The rows come from 4 hidden closed curves, with some noise, and rows from the same curve form a group. Each curve winds through 8 dimensions. The rows are also pushed far along 5 directions, which tell nothing about the answers.
In the rows, 128 means zero.
Some rows, each with its group after it:
[143 127 131 108  89  90 143  55 136 151 141 142 178 123 143  87 118 179
 134 100 147  93 117 111  75] => (3)
[ 90 111 120 109  61 100 157 110  92 123 123 134 162 208 174 165 174 103
 143 106 144 175 113 138  91] => (1)
[156 136 115 109 118 107 121  60 128 113 151 132  87 144 170 134 188 135
 168  54 104 125 123 138 121] => (0)
[161 112 131 171 144 139  94 148 131 187 116 132 104 116 111  72 122 216
 146 124  95  78 116 181 140] => (2)
[ 77 151  89 141 102  94 138  80 115 107 118 101 108 134 193 112 121 172
 112  94 146 151 139 118 117] => (1)
[124  98 133  78  68 111 153 152 104 139 143 176 174 166 117 162 155  81
 120 122 130 154  98  79 119] => (3)
[114 105 139 130  95 123 138 195 102 159 120 139 177 144 132  95 117 170
 122 134 164  83 127 149 110] => (1)
[122 132 101 106 156 141 120 125 145 109 152 123  99  99 110 147 108 107
  91 151 116 155 124  97 159] => (3)
[124 100 104 141  72 104 113 147 108 168 116 131 162 137 114  86 140 188
 136 125 136 104 118 142 128] => (0)
[147 144 120  97  49  80 142  56 132 141 134 163 211  80 102  81  91 174
  97 140 143  86 120  77  84] => (3)
[139  72 146 163 138 150 122 223  99 159 127 156 119 204 139 125 187 138
 169 100 131 103 101 197 132] => (1)
[153 108 144 129  95 127 113 132 136 192 107 142 198 111  52  82 105 160
 135 164 124 103 115 117 119] => (2)
[144 118 127 137 142 151 108 201 141 111 133 110 141 124  77 151 173  71
 144 167 121 115 158 137 164] => (2)
[160 149 147 144 163 142 119  87 162 142 158 127 120  87 128  93  73 181
 103 146  96  60 140 144 112] => (0)
[103 172 116 148 144 114 163  63 145  99 113 110 126 100 205 105  92 149
 105 124 146 121 178 124 101] => (2)
[113 104 144 178 134 133 140 200 108 174 103 144 144 113 123 110  53 175
  95 183 142  91 122 170 120] => (0)
[123 143 129 134 152 133 148 136 128 123 119 139 116  97 146 137  81 133
  93 164 130 127 133 138 121] => (0)
[175 182 132  85 155 143 127  16 162  71 142 140  61  93 176 143 155  94
 138  76  81 157 145  87 148] => (0)
[175 101 118  66 110 134 129 134 135 125 181 175 174 141  69 143 193  71
 132 132 113 107 104 112 123] => (1)
[118 149  94 115  97  94 135  73 123 100 132 120 143  98 138 122 119 142
 110 131 147 126 133 120 110] => (2)
[107 116 123 121 108 142 131 133  97 137 108 142 112 207 168 113 194 135
 152  73 118 172 104 148 130] => (1)
[162 119 143 125 158 144 107 172 143 120 139 123  95 116 102 164 157  91
 158 133 109 124 134 129 162] => (3)
[126 171 130  84 155 183 126 170 139  76 131 118 112  91 122 144 123  72
  80 173 110 138 175 104 177] => (1)
[118 112 137  88  68 138 130 159 121 123 110 124 206 139  99 145 127  89
 113 183 156 159 140  97 134] => (2)
[ 99 134 108 129 120 124 135 148 118  90 126  98  96 155 203 145 174 115
 143  85 140 148 168 122 151] => (0)
[ 85 154 108 130  78  98 141 102 108  86  96 100 148 138 174 136 139 137
 126 132 169 162 146 126 107] => (1)
[134 125 114 146 124  75 124  72 119 179 127 131 126 105  99  89 108 189
 155  81 133  99  91 134  93] => (2)
[124 133 120  99  97 143 120 154  94 116 122 151  95 177 143 150 196 112
 132 103  90 167 106 139 153] => (1)
[108 165 121  82 150 142 158 106 132  54 151 130 129 134 145 160 155  38
 105 115 146 154 149  96 122] => (1)
[153  96 130 150 117 119 121 113 111 192 121 169 139 167  96  91 160 163
 162  93 100 109  79 165 107] => (2)
[168  87 140  89  96 115 123 115 132 192 142 174 171 134  76 100 142 148
 149 104 119 118  82  85 118] => (1)
[155 140  98  70  99  85 149  78 129 106 139 154 138  93 125 153 174  84
 143 100 132 144 130  80 122] => (2)
[143 175 131 116 165 111 123  24 154 107 131 118  73  90 135 132 118 131
 145  83 109 157 116  88 120] => (0)
[113 130 137 166 188 148 133 120 128 160 101 113  87 123 142 100  76 149
 128 112 127 137 130 158 133] => (0)
[ 82 159 128 127 115 136 149 134 152  88 113  79 155 115 197 123  96 134
  93 164 162 139 202  87 133] => (0)
[130 116 130 123 107  98 139  84  95 179 150 164 107 183 142 112 164 157
 159  37  90 116  80 144  93] => (3)
[ 95 162 119 169 172 113 139 108 135  78 118  90  52 113 222 133 112 153
 134  83 154 139 159 127 132] => (1)
[179  96 147  93 108 139 126 142 138 156 156 172 177 126  66 148 135  97
 125 170 103 106 106 126 121] => (1)
[ 87 129 119 152 111 141 149 150 114  82 108 129 146 181 165 156 155  85
 109 158 145 171 141 147 121] => (0)
[131 112 134 160 151 136 120 123 124 115 117 139  97 176 132 130 176 108
 169  83 132 158  98 142 133] => (3)
[109 120 123 148 137 112 123 167 130 147 114  87 131 116 129 134 115 164
 141 154 155 121 139 150 118] => (0)
[122 115 124 131 126 130 122 134 111 155 142 151 150 121  67 106  85 133
  97 140 125 108  93 135 122] => (2)
[152 116 136 144 149 142 122 139 146 122 143 137 150 116  95 124 118 111
 124 158 134  93 131 146 123] => (3)
[ 84 124 111 177 126  96 135 123 118 126 119  89 132 129 149 132  87 154
 123 142 166 124 136 161 101] => (3)
[178 103 135 118 128 140  92 185 141 158 141 143 150 111  27 131 168 103
 154 154  97  96 117 125 159] => (2)
[120  99 127 155 140 126 113 180 121 131 122 121 127 140  79 151 137  92
 149 139 143 142 111 132 146] => (3)
[119 116 100  52  64 113 154 160 123  92 133 127 203 130 118 174 188  31
 126 152 169 160 168  71 138] => (2)
[131 138 131 136 162 161 128 129 145 108 103 101 134  99 118 135 100  69
 124 162 140 144 178 136 157] => (0)
[104 161 138 127 145 125 157 113 138 121 140 100 129  97 177 124  73 126
  99 130 132  98 184 119 114] => (3)
[114 100 148 185 115 135 124 170 116 150  81 109 159 175 131 127 139 131
 163 153 148 140 137 179 120] => (2)
[ 75 166 108 138 157 110 127 103 137 121 124  47  99  83 151 122  65 152
 112 127 150 133 173 118 130] => (1)
[160 100 156 151 147 146 112 128 120 175 108 157 111 176 125  91 166 171
 182  80 118 126  81 170 119] => (1)
[ 94 123 135 130  83 104 144 164 114  85 112 114 134 190 188 195 195 108
 155 134 154 180 126 117 109] => (0)
[104 134 105  92  27  65 147  77 106 157 125 132 219 108  95 120  99 141
 102 152 143 123 125  91  83] => (3)
[148 107 128  95  71 106 124 162 110 126 136 146 154 150  99 183 189  79
 158 134 116 142 117 115 132] => (3)
[ 95 132 106 141 152 142 129 161 142 102 123  92 104 106 176 124  93 146
  95 151 152 140 167 114 160] => (3)
[139 137 134 129 113  98 112  73 139 159 119 107 134 117 114  98 133 178
 166  95 126 122 117 107 108] => (2)
[134 165 128 121 132  96 131  45 143 127 161 118  94 109 177 100 115 202
 127  77 108  88 127 121  91] => (2)
[ 94 162 136 149 168 119 157  62 135 113 130 108  79 141 220 121  95 164
 120  85 131 138 139 138  93] => (0)
[158 166 140 107 167 149 115 114 158 107 131 111 107  68 126 111 113 145
 124 138 125 103 154 118 140] => (1)
[ 94 101 128 157 128 132 132 189  88 146 120 135  98 201 142 145 175  97
 154  80 113 150 116 155 145] => (3)
[151 158 128  84 122 129 145  62 157 136 119 139 156  73 132  97 102 135
 108 137 120 131 156  71 126] => (2)
[ 97 133  97 122 133 153 138 171 133  74 125 114 177 117  74 155 130  22
  85 203 154 154 164 116 155] => (0)
[118  95 110  93  55  82 151 119 117 133 151 149 189 145 154 141 126 157
 111 141 169 125 106 104  87] => (3)

New rows. What belongs after each?
[145 150 135  62 154 149 152  89 157  75 167 136 103 130 179 168 161  63
 120 104 116 159 151  76 135] => (3)
[171 136 136  94 137  93 129  94 138 157 176 155 109  82 113 136 110 176
 127 115 101  75  93 120  93] => (0)
[105  91 137 193 179 142 118 193 134 171 118  83  85 144 163 123  97 160
 154 119 136 118 154 163 155] => (1)
[203 112 138 130 150 153  91 161 129 125 151 186  66 140  89 142 210 110
 164  95  60 107  86 150 170] => (3)
[158 154 147 151 202 148 111 130 151 125 116 127  51  70 112 144  90 137
 126 146  96 132 121 136 155] => (0)
[135 139 136 110 180 162 134 114 162  94 128 113  92 128 158 145 152  73
 141 108 125 173 156  86 161] => (1)
[ 87 150 156 163 131 136 126 126 136 113 105  83 133 137 155 122  85 148
 118 144 147 139 152 120 120] => (2)
[171 122 150 129 143 145 123 114 129 123 150 164  80 173 162 154 186 128
 159  94  75 123 101 168 120] => (0)
[150 119 109 130  88 110 127 135 126 151 132 159 188  83  76  95 101 157
  96 178 130  73 127 136 117] => (2)
[159 143 136  80 103 120 134  82 127 120 143 185 128 114  93 153 141  85
 115 117  86 154  92  70 129] => (3)
[115 175 114  83 146 179 127 146 142  60 119 106 145  99 106 125 143  57
  86 173 140 155 178  97 168] => (1)
[119 160 137 166 192 144 129  87 138 155 133 100  71 114 163  88  84 171
 125  92  91  93 154 169 123] => (3)
[ 91 130  98 117 109 127 123 145 119 111 114  98 132 142 124 134 153 100
 127 125 143 170 145 105 154] => (1)
[ 83 118 118 203 150 110 126 146 118 138 111  83 115 132 146 126  73 165
 127 145 162 115 137 186 112] => (3)
[ 90 150 148 161 127 121 119 130 134 120 117  79 120 129 156 116  89 172
 126 126 144 121 147 117 121] => (2)
[149 180 143  87 173 156 113 109 138 141 152 129 105  51  61 107  58 136
  80 152  83  88 125 119 139] => (1)
[127  91 132 179 116 100 118 186 108 187 122 137 163 121  58 105  96 160
 139 146 143  69 103 163 112] => (2)
[ 76 125 146 145  91 101 163 103 123 138 102  84 180 158 208 118  89 149
 137 114 186 135 172 122  85] => (0)
[112 137 141 142 151 129 143 114 145 135 120 116 109  91 184 108  43 187
  94 139 146 124 142 103 125] => (3)
[128 152 114 100  81 104 141  74 133 125 118 133 164  73 144  93  83 158
  95 134 142 118 154  76 124] => (0)
[103  89 100 137  64 132 126 228  91 153 129 148 208 155  57 126 144  91
  93 193 124 100 137 157 145] => (3)
[148 108 138 144 134 147  91 144 125 164 112 117 120 131  90 110 118 166
 147 141 116 123 106 169 143] => (2)
[104 137 115  58  54  96 146 116  93 127 144 147 198 136  76 147 136  89
 102 138 138 140 104  90  98] => (1)
[105  86 145 182 133 150 132 216 116 138 103 103 142 181 159 155 131 112
 147 165 153 131 155 190 134] => (1)
[122 152 126  67  96 104 135  85 102 132 148 144 132 134 103 142 141 114
 122  95 110 141  91 106 103] => (1)
[137 175 131  47 145 144 153  70 143  85 167 145 137 107 125 135 134  72
  93 116 118 135 138  78 116] => (1)
[ 73 130 117 136 119 139 148 176  92  92 113 118 148 189 153 131 164  88
 123 121 168 146 139 161 120] => (1)
[ 86 123 151 192 202 154 130 163 134 155 112  68  94 135 150 128  53 135
 127 146 138 121 162 183 132] => (1)
[121 125 123 112  91  85 124  99 114 174 129 139 152 101  91  91  88 179
 123 102 139 113  93  87 112] => (2)
[ 84 135  81  91  50 100 152 124  97  93 140 129 171 167 150 153 188  77
 109 121 134 155 149 110 120] => (3)
[138 158 145 144 175 159 109 144 149 126 101  96 108  73 122  86  85 170
 121 149 138 102 158 136 150] => (1)
[173 125 137  61  93 132 129 125 127 122 160 177 128 128 114 172 166  92
 121 133  80 139 106  95 140] => (1)
[140 132 118 128 171 137 112 153 166 149 158  91 124  41  91 108  53 151
  93 173 122  71 171 108 159] => (1)
[155 119 149 152 131 123 100 106 125 138 120 126  85 184 134 143 206 141
 202  75  95 148  94 161 121] => (2)
[ 93 105 131 105  70  94 162 130  95 142 126 147 149 183 178 150 145 123
 137  86 150 165 108  92 102] => (3)
[133 127 142 127 152 141 139 161 134 146 147 139 125  99 130 121  79 138
  96 147 119  86 142 127 132] => (0)
[174 117 118 103 128 115 133 138 132 140 137 163 145  83  76 142 143  88
 135 142 119 106 125 114 137] => (2)
[152 109 162 176 183 151 117 157 128 121 104 142  51 168 164 149 173 118
 186  78 119 154 104 154 149] => (1)
[127 118 163 142 138 153 117 147 129 162  99 111 129 134 131 114  87 158
 137 142 130 136 128 141 135] => (2)
[146  93 137 105 110 125 139 143 131 145 153 158 159 143 130 134 124 138
 119 140 140 114 105 120 111] => (3)
[111 183 117 130 164 101 138  52 148 113 142  79  62  80 212 101  95 188
 129  62 126 103 173 110 117] => (3)
[ 99 126 133 150 140 153 125 231  88  84 111 124  85 181 152 168 189  81
 145 112 139 149 130 169 160] => (1)
[163 125 144 114 121 136 106 133 147 141 156 141 119 137 117 122 162 160
 140 121  87 102 113 116 133] => (0)
[ 79 122  98 104  77 117 147 141  95  81 130 138 168 173 122 159 157  58
 103 132 161 178 118 104 127] => (2)
[155 136 133 112 168 144 107  87 149 154 133 108 113  82  94 104  80 151
 127 137 118 114 125 142 133] => (2)
[120 114 135 165 181 132 121 153 146 155 138  80  85 113 160 128  89 161
 142 121 129 103 159 152 140] => (1)
[ 83 116  94 139 104 125 142 172 106  78 132 118 152 185 141 166 188  62
 122 144 154 154 144 153 127] => (0)
[162 122 132 112 133 152 120 133 120 149 154 167 115 157  93 131 178  93
 137 107  64 112 112 151 142] => (3)
[135 153 107 106 138 115 134  59 150 130 139 125 156  79  80 100 103 115
 109 134 131 118 134  97 113] => (2)
[153 101 142 122  94 146 114 164 131 165 105 154 196 134  52 110 142 109
 133 175 119 128 121 116 141] => (2)
[104 150 128 104 117 102 164  78 136 129 151 127 164 106 158 112  71 148
  87 130 148 105 142  96  83] => (0)
[101 165 146 106 130 138 157  95 147  95 111 101 147  97 177 135  69 107
  94 154 156 153 178  80 123] => (2)
[140 140 147 128 149 122 125 126 148 137 119 119 128  70 111 109  78 151
 125 133 148 110 136  89 132] => (1)
[128 136 131 144 159 156 100 176 141 157 106 101 135  68  61  83  67 152
 105 173 132 104 146 120 166] => (1)
[162 115 123  79  96 131 117 121 125 153 145 153 127 143 114 141 178 125
 141 119  83 141 110 115 141] => (3)
[137 146 112 125 169 122 127  88 146 147 159 124 126  71  86  95  72 152
  96 140 118  80 125 135 113] => (0)
[107 142 107 108 123 119 148 138 149 110 138  85 188  79 122 123  98 100
 100 174 172 100 196 105 122] => (2)
[130 117 135 153 116 157 106 204 122 113 134 140 142 143  96 134 134 120
 104 179 111  99 129 158 151] => (2)
[135 116 107 113 104  85 120  73 101 138 149 151  74 174 140 165 194 139
 171  57  93 167  62 139 108] => (3)
[126 121 129 128 119 104 106  73 100 184 122 132  75 140 148  86 100 235
 149  52 115 134  64 146 114] => (2)
